The rows of a group lie close to one hidden flat surface of 11 dimensions, which may be shifted away from zero. Surfaces can cross.
In the rows, 128 means zero.
Known rows, each followed by its group:
[ 92 105 178 155 130 113 134 129 137 129  71 114 140 156 182 121  98 109] -> S
[119 103  81 154 118  98 123 114 120 147 135 136 155 140  90 109 201 141] -> S
[108 122 124 145 124  95 123 128 122 147 141 150 138 133 129 167 125 144] -> K
[157 131 118 138 110 144 125 124 141 105 117 124 157 159 158 118 119 129] -> K
[128 154 133 109 133 146  96 130 112 173  89 139 159 207 140 164  82 148] -> B
[115 124 129  68 154 156 141 105 137 152 144 127 119 103  70 158 135 127] -> S
[102 132 110 200  86 109 112 143 118 165 140 116 137  74 154 158 149 142] -> K
[ 82 129 134 129 115 110 131 136  84 130 103 126 111  96 176 163 106 113] -> K
[137 140 132 127 119 137 109 146 129 130 126 165 112 138 139 123 137 130] -> K
[144 128 118 134 131 154 134  96 154 110  94 113 156 150 165 128 117 127] -> E
[166 138 127 139 133 124 100 108 147 122 104  81 118 162 127 158 112 125] -> B
[121 122  97 122  99 126  95  99 137  56 102 117 123 134 125 155 138 100] -> K
[ 93 110 165 128 110 190 138 166 150 152 160 175  56 158 165 152 143 118] -> S
[167 114 111 142 123 129 126 150 146 163 185 103 179 124  86 128 100 190] -> E
[120 112 123  57 117 166 143 107 118 135 154 108 166 142 129 137 130 112] -> E
[131 135  41 175 117 152 172  72 159  80 138 112 168 111  74 179 164 132] -> E
[118 124 117 104  98 157 106 108 136 108  94 114  95  58 149 165 154 100] -> K
[130 145 130 102 143 188 145 134 147 120 153 154  77  64 133 129 132 125] -> E
[170 110 128 131 127 128 114 128 160 131 141  84 169 146  99 139  83 166] -> E
[123 123 130 108 159 157 143 157 112 173 118 147 102 103  85 102 130 159] -> B
[164  88 100 108 139 111 158 133 111  87 126 135 105 130 146 143 123 146] -> K
[153 108 144 115 128 126 115 109 177 126 102 148 142 101  96  97 164 129] -> E
[ 84 138 109 129 112 110 147 124  93  87 129 140 144 121 128 128 133 104] -> B
[ 90 112 109  66 129 106 122  94 114  86 153 136 159 187  86 147 136  95] -> E
[ 74  99 186  91  91 126 117 143 115 157  92 172 163 103 186  85 153  91] -> S
[144  95 111 126 121 145 148 124 144 143 137 118 105 123 106 151 169 136] -> S
[ 70  87 139 127 142 100 129  96 133 122  85 157 143 149 138 159 125 125] -> S
[171 130 147  85 131 148 151 172 116  98 136 146  68 162 132 126 117 117] -> K
[103  86 109 147 129 131 145 118 132 106  82 132 134 143 138 120 138 134] -> B
[149 111 140 112 160  97 188 132 112 133 186  84 101 145 110 170  96 133] -> S
[128 136 126 106 147 132 129 108 112 151 156 104 130 175 140 174 101 128] -> B
[120 106 127  86 105 167 145 112 116 141 120 105 143 113 180 127 149 101] -> E
[126 126 134 172 120  86 148 147 114 128 142 131 158 183 130 109 129 128] -> S
[153 161 118 172 150 124 115 166 102 123  93 156 100 145 138  88 102 159] -> K
[111 132  91  93 136 121 150 118  62  88  69 111  99  92 139 152 125 103] -> B
[ 87 127 172 148 140 158  96 120 174 121  65 100 109 190 103 129 106 103] -> S
[120 147 138  77 100  81 116 118  87 120  78 141 184 152 111 168 121  97] -> B
[ 81  88  85 152 111 144 206 103 144  91 137 144 213 171 103 135 136 135] -> B
[ 98 154 177  80 122 123  74 159 118 149 145 156  92 144  86 114 140  89] -> K
[ 74 130 124  85 126 141 124 100  97 155 170 117 127 110 155 115 168  84] -> E
[137 178  96 164 134 137 204 131 106 209 189 137 236  94  98 128 115 182] -> B
[120 152 143 108 143 106  99 130 130 144  98 126 165 133  22 101 120 135] -> B
[105 153  95 196 118 119 146 111 130 134 160 136 153 153 131 217 104 147] -> K
[144 111 146  85 130 148 110 149 158 110 139 129 112  75  80 129  94 148] -> E
[141  95 147  83 144 109 140 143 105 109  66 159  98 115 157 126 116 126] -> K
[ 72 168  90 116 132 170 162 124  67 167 107 154 221 144 151 129  87 151] -> B
[132 131 101 133 133  70 144 124  96 112  99 132 138 105  88 143 143 128] -> B
[148  98 185 142 112 120 174 149 160 148 123 121 146 169 134 136 117 122] -> S
[ 96 134 100 176 127 100 123 111 117 141 127 143 154 121 139 180 113 153] -> K
[ 96 121 117 129 127 124 119  52 137 177 142  49 179 112 129 113 195  86] -> E
[102 131 112 112 159 106 117 129 106 148 110 146 112 110  58  99 152 138] -> S
[141 119 121 177 125 110 154 146 136 118 101 146 136 154 120 133 128 144] -> S
[113  86 137 114 101 100 156 136 121 127 141 181 145 153 131 146 165 123] -> S
[124 172  25 152 143 165 136 135  54 155 143  99 171  87 108  94 115 184] -> E
[103 139 145 110 133 141 104 110 162 114 172 164 177 109 110 112  98 139] -> E
[ 97 144 100 174 137 158 175 131 118 153 192 128 158 101 155 103 126 145] -> B

New rows, each followed by its group:
[153 148 155 132 164 162 128 126 181 162 205 147 113 125 116 123 108 155] -> E
[101 204 146 135 136 157 122 124 126 113 110 149 130 202 122 175  75 104] -> K
[141  97 161 104 116 134 120 134 161 133 126 145 107  96 132 122 148 126] -> E
[115 132 138 154  76 125  80 127 135 127  88 111 169 120 168 100 149 106] -> K
[105 128 164 168  97 113 108 150 109 195  76  88 157  65 172 113 127 126] -> K
[189 114 126 155 117 133 154 165 130 144  98 150  92 136 160 162 146 156] -> B
[125 153 108 140 145 155 124 123 112 173 152 133 148 113 156  87 139 151] -> E
[161 101 123  97  87 176 169 132 144 126  93 131 136  57 161 153 148 127] -> S
[103 129 101 125 129 141 190 126  80 155 186 141 145 126 191 162 122 132] -> B
[110 121 104 126  92 156 148 131 112 155 153 171 172  88 178 129 158 134] -> S
[120  71 153 120 129  97 142 150 144 137 123 163 104 123  86 111 172 133] -> B
[ 76  97 139 135 118 161 144 164 118 122 120 158  92  72 162  59 159 117] -> B
[188  79 100 183 120  90 153 164 139 116  77 181  85 105 127 154 158 187] -> K
[134 140  98 136 119 157 164 115 121 120  99 114 172 154 137 161 106 137] -> B
[ 85 113 141 136 123 163  90 130 156 123  80 134  73 155 110 124 161 107] -> S
[163 137 137 119 111 131 169 148 123 155 136 124 175 107 105 109 136 137] -> S
[106 117 158 111 122 154 130 140 159 140 108 177 113 149  92 139 143 120] -> S
[ 73  94 164  93 151 112 122 121 120 151  81 166 104 110 128 126 139 118] -> S
[122  77 136 117 104 138 135 131 139 166 143 134 112 128 134 131 191 121] -> S
[114  84 141  82 134 118 144  91 144 142 130  90 150 136  96 157 146 111] -> S
[114 135 164  91  93 145 108 148 126 129 188 157 143 183 161 105 131  91] -> K
[ 96 121 120 101 100 144 137 125 116 137 189 134 140 146 148 146 149 102] -> S
[150 179  89 154  98 164 157 143 140 113 169 163 186 167  75 133 128 145] -> S
[108 116 146 108 130  85 117 124  93 111  59  85 136 113 133 123 101 106] -> K
[135 149 131 120 172 145 135 146 103 228 128 129 136 120 107 119 111 182] -> B
[121 136 111 146 104  96 169 136 107 107 152 158 153 109 117 137 149 117] -> B
[138 120 150  93 128 120 161 131 119 112 107 115 116 152 117 182  97 110] -> K
[118 146 143 123 116 143 112 101 159 159 112 104 148 110  93 181 126 115] -> K
[123 174 115  84 178 168 128  74 152 157 170 144 151 100  66  80 155 122] -> E
[174 108 155  92 145 114 161 158 115 111  74 142 102 155 137 120 104 132] -> K
[ 89  82 126 183 156 115 140 107 151 166  75 163 119 139 152 153 146 167] -> S
[ 92 117 103  94 162  99 140 100  97 129 160 124 132 122  90 154 124 133] -> S
[141  92 143 132 116  99 145 149  93 154 126  82 114  93 172  88 156 116] -> S
[126 128 139 150 119 198 159 135 176 152 175 113 149 145 133 113 122 137] -> B
[138 138 126 143 137 114 109 108 115 165 107 117 167 186 152 167  99 150] -> B
[142 140 128 126 106 136 174 140 124 132 184 141 180 150 133 143 110 133] -> S
[161 105 109 115 134 122 145 123 120 150 126 146 127 157 112 108 188 137] -> E
[ 92 108  84 138  92 113 118 121 132  84 142 124 162  84  86 148 131 134] -> E
[122 144 106 115 156 134 133 115 109 157 190 124 141 155 105 120 130 142] -> E
[104 162 129 133 143 110  53 145  92 116  86 151 118 132 139  48 115 127] -> K
[163 111 136 116  96 135 155 131 151  87 112 138 137 184 141 165 125 115] -> K
[121 111 122 117  69 115 110 145 111 137 134 126 167 130 114  71 203  98] -> S
[135 107 145  80 164 109 144 111 116 129  94 167 167 165 163 121  84 147] -> K
[113 104  82 105 134 113 126 119 113  79 157 195  78 132 135 184 137 138] -> K
[108 137 108 168 101 169 119 150 143 147 106 187 139 133 126 109 170 146] -> S
[104 110  81 146 176  76 137  95  97 153 129 129 133 118  84 131 146 162] -> S
[159 133 146  84  89 104 132 124 114 109 106 114 136 140 135 181 134  86] -> B
[108 144 110 116 152 123 133 122  99  93 111 155  90 133 134 168  97 131] -> K
[163 140 127 145 148 140 160 163 111 119  76 167  83 132 153 143 102 158] -> K
[122 154 122 111 135 142 135 107 116 106 123  79 156 157 135 152  78 107] -> K
[129 111  91 136 122 122 135 107 142 103 129 120 129 118  91 148 156 127] -> E
[137 105 111  92 123 140 144 129 114 138 169  97 120 149 113 161 127 131] -> E
[146 145  98 120  81 143 140 169  88 120 176 128 134 106 140  96 167 114] -> S
[157 113 126 143 126 182 135 164 137 140  75 145  85 145 149 129 122 156] -> B
[103  88 122 122 169 142 145 114 132 149 124 102 110 110 104 107 136 145] -> B
[131 132 128 213 141  84 152 175 106 142 139 143 103 176 138  99 132 152] -> S
[116 135 162 151 139 103 156 142 121 172  88 154 150 148 137 173  97 146] -> K
[140 161 138 128 133  89 103 100 129 163 108  90 209 129  66 128 113 132] -> B
[142  93 143  96 119 108 188 110 125 120 121 103 168  96 158 168 105 120] -> S
